The first 4 rows are patterns. Each new row is the sum of 2 different patterns, raised or lowered, with some noise. Before adding, each is slid sideways (what falls off one end comes back at the other) and multiplied by a number that may be negative. Names go in the order of the patterns.
(in the rows, 128 means zero)
Some rows, each with the names of its patterns after it:
[128 130 103 141 131 146 137 149 132 126 128 133 118 179 104 125 134 115
 147 116 145 149 121 118 120 126 115 153 101 126 125 129 143 112 143 120
  98  77 141] : (1)
[131 123 149 129 107  77 124 131 107 122 130 119 136 122 125 118 111 112
 123 152  77 130 141 135 140 133 124 130 123 115 132 147 124 111  95 124
 130 144 157] : (2)
[132 134 179 142 133 124 179 128 160 130  77 125 117 125 112 123 130 131
 124 151 145 137 109 142 128 106 130 142 169 131 140 140 135 142 148 114
 118 156 125] : (3)
[105 144 122 116  97 119 134 114 126 133 120  81 109 142 144 168 148 126
 143 130 129  77 147 139 132 148 111 112 141  97 134 126 134 142 122 138
  77 127 133] : (0)

New rows. What belongs after each?
[126 175 158 153 180 132 175 151 137 123 185 159 135 181 167 146 166 153
 171 163 152 160 173 142 187 137 170 194 147 173 129 144 174 153 126 147
 174 192 183] : (1) (2)
[144 165 154 107 141 108 123 134 113 141 123 171 141 159 121 121 142 159
 117 151 118 128 114 123 138 127 161 140  97 162 125 132 149 141 147 117
 128 139 136] : (1) (0)
[146 132 117 108 143 113 107 142 174 166 128 152 143 132 146 141 119 121
 158 137 142 136 158 173 131 117 168 120 152 131  82 128 127 123 100 126
 141 151 127] : (2) (3)
[131 122 137 117 104 137 137  92 173 100 116  84  99 138 118  93 144  90
 115 162 125 123 148 113 127 119 122 142  89 123 109 114  66 137 144 125
  89 100 124] : (1) (3)
[111 122 133 172 114 113 135 113 116  94 113 142 103 119 121 108 131 113
 147 116 108 123 111 143  94 140 137 124 137 126 118 128 144 123 118 127
  97  99 100] : (2) (0)
[117 166  97 157 146 128 172 109 133 179 162 130 137 142 173 121 143  77
 128 122 115 153 134 123 122  81 167 130 131 155 113 110 106 131 159 182
 164 139 164] : (1) (0)
[151 128 128 132 157 108 136 126 136 148 123 155 134 108  76 170 131 127
 107 136 133 152 139 153 143 127 122 139 133 194 114 128 128 107 147 126
 135 150 137] : (1) (2)
[119 120 123  97  89 126  95 125 113 131  92 133 129  72 128 107 108 119
  97 115 100 119 126 117  99 145 113  81 101 119 145 141 143 141 171 110
 121  74 154] : (1) (0)
[138 137 110 125 147 112 128 156 210 149 120 141 112 118 142 115 137 134
 175 135 141 134  97 190 141 112 144 118 129 133 123 141 138 160 115 133
 162 152 140] : (2) (0)
[151 148 136 155 148 149 135 151 163 143 141 158 158 146 146 159 153 160
 162 155 149 154 164 154 164 157 168 167 142 149 156 141 158 157 165 169
 152 145 152] : (2) (0)
[151  98 125 131 132 116 117 117 139 111 117 144 135 114  87 104 115 118
 130 134 114 132 145 106 116  93 119  92 103 118 128  84 131 100 123 155
 118 124 124] : (2) (3)
[134 161 121 135 131 156 130 171 169  96 128 138 134 118 135 128 139 131
 156 156 149 121 126 168 114 124 136 155 130 143 139 140 151 143 107 126
 166 152 138] : (2) (3)
[139 140 125 155 121 120  50 140 135 112 128 136 123 116 130 152 121 128
 137 129  82 149 129 145 173 141 144 137 146 148  80 142 136 134 141 135
  98 144 100] : (1) (0)
[129 151  91 152 104 168 135  94 129  98 100 136 132 137 139 133  83 154
 143 159 129 108 124  83 129 158 153 111 145 172 154 110 141 113 115 115
 113 133 128] : (1) (2)
[135 130 123 123 130 163 152 139 134 180 143 121  96 161 136 138 131 105
 125 132 129 122 124 122 124 128 166 108 141 132 148 143 124 132 144 156
 126 145 155] : (2) (3)
[138 140 151 143 149 110 153 146 114 159 152 159 125 137 137 114 142 151
 123 109 147 193 160 170 174 147 154 153 140 111 161 160 160 170 136 116
 191 121 140] : (2) (0)
[138 155 143 139 130 118 137 134 180 118 143 141 142 156 137 142 126 130
  95 150 142 166 125 150 137 179 145 171 143 108 136 135 129 168 116 135
 144 124 166] : (1) (3)
[129 153 125 139 121 149 125 121 113 114  91 106 142  95 117 139 153 136
 120  87 127 112 104 125 133 104 123 105  98 132 138 150  84 110 143 131
  62  79  97] : (2) (3)
[151 115  78  37 132 124 109  93 136 119 145 126 140 119 109 111 124 129
 138 101 128 133 116 144 109 140 140 106 115 127 117  98 123  92 122 131
 143 138 103] : (1) (2)
[115 111 119 109  93 121 124  86  80 142 115 105  70 123 110 119 117 119
 103 126 123  99 113 148  95  77 110 102 132  71 128 108 109 147 113 123
 110 145 102] : (1) (3)
[134  97  80  91 111 141 141 126 119 181 110  96  70 105 138 114 108 147
 110 132 113 111 119 100 144 120 142  90 114 140 139 156 134 115 136 121
 109 133 176] : (2) (0)
[127 124 136 115 132 117 125 148 162 119 133 132 144  98 152 109 108 103
 113 121 125 118 133  94 137 114 123 144 130 133 110  97 110 127 133 111
 132 118 174] : (1) (2)
[114 117 128 127 141 125 145 123  87 127 132 114 120 101 129 129 134 133
 146 123 108 127 139 141 158 108 112 108 115 140 102 134 152 156 121 115
 137 120 137] : (1) (2)
[196 178 153 119 219 172 166 149 176 173 190 180 193 186 169 162 180 178
 233 158 170 168 145 186 169 172 189 181 200 170 169 178 196 152 178 166
 179 188 168] : (1) (2)
[148 126 135  92 124 118 138 140 129 128 150 127 121  47 145 136 108 136
 117 132 125 109 134 130 123 120 136 134 108 135 145 137 129 148 116 139
 150 158 125] : (1) (2)
[149 133  98 105  92 108 119 125 133 125 149 116 112 102 106 146 164 113
 155 125 127 127 126 115 106 182 120 120 143 147 135 134 143 167 116 157
 124  78 125] : (3) (0)
[ 55  86  81  95  78  71 111  30  80  46 100  97  84  90  65  58  77  54
  99  71  66  58  68  86  48 101  82  52 111  72  48   4  66  85  45  69
  83  60  44] : (2) (0)
[151 160 133 164 174 167 148 145 140 125 165 138 137 148 164 192 144 159
 159 137 119 164 146 155 138 166 163 172 160 149 186 149 145 149 139 180
 140 148 158] : (1) (2)
[133 131 117 141  99 124 138  80 149  96 143 186 126 129 125 141 122 151
 103 131 111 119 138 128 134 121 118  82 133 100 128  98 134 128 137 124
 160 141 108] : (1) (3)
[114 104 120 101 115 110 126  98 110 132 117 100  95  65 142 106 107 129
  92 132  96  94 117 115 115 115 144  60 144 126 123 123 105 129 101 121
 139 167 116] : (1) (2)
[181 176 156 174 172 130 183 175 196 164 162 183 158 179 200 188 146 183
 161 183 158 198 161 160 145 199 164 186 160 132 125 171 162 148 170 151
 174 150 164] : (1) (3)
[ 61 119 126 148  97 118 128 128 115 133 108 114 114 121 117 159  97  92
 151 100 114  97 114 123 108 102 109 119  99 115  95 122 132 114 120  87
 101 104  93] : (1) (2)
[154 122 123 156 144 131 144 165 142 169 140 129 115 122 158 107 146 186
 230 130 137 155 169 125 144 115 135 122 143 154 152 139 128 132 160 132
 126 141 116] : (1) (2)
[176 193 168 198 168 176 208 173 189 147 215 192 166 187 211 172 180 174
 147 168 170 180 163 143 166 191 187 225 206 184 177 191 180 128 194 197
 211 194 176] : (3) (0)
[111 139 118 119 143 144 137 116 164 111 139 126 123 125 121 137 120 141
 146 150 122 137 145 146 119 116 100 121 118 114 129 139 152 136  93 155
 133 123 144] : (1) (2)
[118  95  93  74 121  92 114  84 102 108 127 135 123 115 110 109 116 109
 136  78 118 107  96 124 125 126 125  95 128  98 122  96  93  79  96  99
  95 113  93] : (1) (3)
[176 119 119 128 109 139 139 118 178  95 137 137 125 146 127 179 137 125
 147 121 152 142 152 122 125 147 146 147 142 175 165 121 105  63 112 137
 106 127 134] : (2) (0)
[ 68 106 106  60  58  70  97  58  73  67  66  34  62  87  88 100  95  43
 101  80  74  52  77  90  69  76  70  73  91  58  89  59  99  87  75  83
  35  85  70] : (1) (0)
[101 134 110 133  75 126 120  93 125 110  98 120  89 116 105 103 129 100
  85 111 121 121 141 128 103 141  97 113  69 129 131 106 139  92  79  91
  94 118 111] : (1) (0)
[128 122 110 111 110 132 102 105 119 122  85 120 118 116  80 117  84 138
  85 115 105 107 165 113 114 126 137 129 120 126 108 120 108 117 133 100
 131 127 123] : (1) (3)
[ 92 120 107  69  92 132 108 167 130 110 123 101 122  49 132 140 149 119
  92  92 140  69 113  93 109 108 101 121  59 103 119  51 140 107  94  89
  87 123  84] : (1) (0)
[ 61  69  48  77  85  63  78  51  71  83  62  83  69  61  53  69  92  43
  76  87  78  58  70  83  86  95  81  78  95  76  69  33  85  84  87 102
  69  66  94] : (2) (0)
[105 135 144 120 110 127 168 129 131 132 157  97 137 142 108 157 137 127
 132 129 133  96 142 153 145 151 106 127 141  93 135 138 160 142 134 145
  98 138 147] : (3) (0)
[110 113 126 156 125 130 131 160 114  80 119 108 113 124 113 111 149 132
  88 133 135 146  84 113 111 110  78 130  83 123 187 165 140 127 155 136
 124 131 125] : (2) (3)
[133 104 156 138 148 126 110 123 142 130 123 104 123 108 114 126 148 128
 117  79 110 109 117 118 107 127 141  96 117 123 112 130 137  98 156 116
 123 116 101] : (1) (0)
[134 133 161 126 139 147 137 151 162 118 107 161 148 170 143 175 130 110
 127 181 112 159 156 142 136 121 153 127 128 144 128 136 156 158 157 135
 152 111 165] : (2) (3)
[ 90 102 120 134 100 121 134  95 114 115 103  78 105 114 126  83 117  74
 143 151 107 116 108 122 119 111 113 124  92  87 109 138 121 115 130 102
  85  79 114] : (2) (3)
[169 131 134 134 120 149 103 127 138 145 111 126 152 122 135  74 128 118
 120 136 109 123 141 121  70 144 128 127  67 128 129 147  89 146 105 128
 179 136 136] : (1) (3)
[146 117 135 129 131 124 122 132 117 182 141 116 154 121 137 116 151 139
 133 117 138 113 140 200 151 132 124 114 122 136 123 137 120 163 115 139
 125 122 161] : (3) (0)
[ 89 110 128  95 121 103  97 101  92 113 106 151 105  79 156  88  95 103
 113 103  98 108 105 107 102 120 117 103 114  74  83  89  67  97 103 121
  85 107 136] : (2) (0)
[142 124 104  80 157 140 137  96 152 134 133 140 159 161 130 138 142 125
 187 121 119 129 135 146 121 149 182 133 125 121 162 117 172 107  96 126
 123 142 107] : (1) (3)
[ 75 132 112 118 117 107 115 132  98 136  74 149 134 114 143  70 131 111
  87 140 128 122 101 128 105 138 122 130 116  76 124 119 141 178 183 109
 134 123 146] : (1) (0)
[129 141 132 122 167 112 135 132  72 124 115 124 119 117 128  97 120 141
 122 138 107 126 106 104 128 124 148 128 126 104 117 140 146 136 127 141
 127 126 127] : (3) (0)
[ 89  72 138  61 109 129 101 107 115  82 110  99  95 116 120 106  59  72
 103  95 129 128 100  82 120 108  77  54 103 104  58  88 114 104 134 110
 100 103  89] : (2) (0)
[146 149 165 117 172  96 144 146 110 169 125 138 136 174 138 130 139 166
 125  95 110 150 141 178 163 141 154 152 103 113 162 148 157 146 135 114
 138 118 156] : (1) (0)
[143 112 145 131 128 120 117 149 113 124 134 162 118 136 140 147 114 135
 114 111  84 122 131 117 120 134  84 149 126 122 132 104 127 112 124 106
 135 141 133] : (1) (2)
[105 133 103  95 132 168 118 143 129 137 117 117 104  81 113 121 123 130
 104 116  85 120 125 113 132 112 124 111  71 124 128 111 130 124  93 122
 115 125 110] : (1) (0)
[154  72 122 120 107 136 106 122 157 132  95 124 124 112 100  95 122 129
  81 140  87 138 169 107  98 141 142 134 108 136 134 121 119 136 146 113
 126 153 119] : (1) (3)
[158 146 168 146 171 165 186 158 146 151 175 173 156 137 141 167 146 174
 150 110 156  98 168 139 141 162 136 156 151 144 162 144 166 151 144 130
 183 180 154] : (1) (3)
[ 79 139  88  92  57  79 109 117  50 123  73 104 144  97 117 100 150 109
 100 115  96  86  95 117 125  87 112 125  99  96  97 113  83  83  72  78
  87 106 112] : (3) (0)
[129 143 167 107 170 175 148 187 152 154 151 141 151 148 207 153 140 151
 139 161 175 197 162 146 179 157 137 127 189 172 128 138 124 133 162 138
 151 147 184] : (2) (0)
[135 117 109 103  90 141 108 117 118  99  93  90 132 152 186 120 115 126
 138 107  75 117 118 102 127 104 104 121  99  81 131 123 122 122 109  87
 102 102 105] : (1) (0)
[121 185 157 147 151 165 135 169 128 116 140 139 147 130 144 118 144 143
 145 162 145 126 136 140 132 137 150 171 142 128 141 153 159 176 143 136
 168 142 146] : (3) (0)
[ 59  85  95  88 125  96  95 117  82 118 118 126  91 102 108  84  95 112
 160 114  93  92  71  91 112  76  89 115 134  85  93 128  91 113 106 121
 121 114 100] : (3) (0)
[123 112 102 142 128 141 132 121 138  75 120 130 151  92 123 111 126 164
 133 168 142 129 120  98 110 132  98 111 118 177 102 119 141 112 127 106
 115 139 112] : (3) (0)
[ 90 117 125 118  99  84 102 122 131 132 122 113 107 116 123 109 120 111
 102  83 117 122 131 160 133 111 107 120 115  77 130 118 111 142 114  94
 130  95 121] : (3) (0)
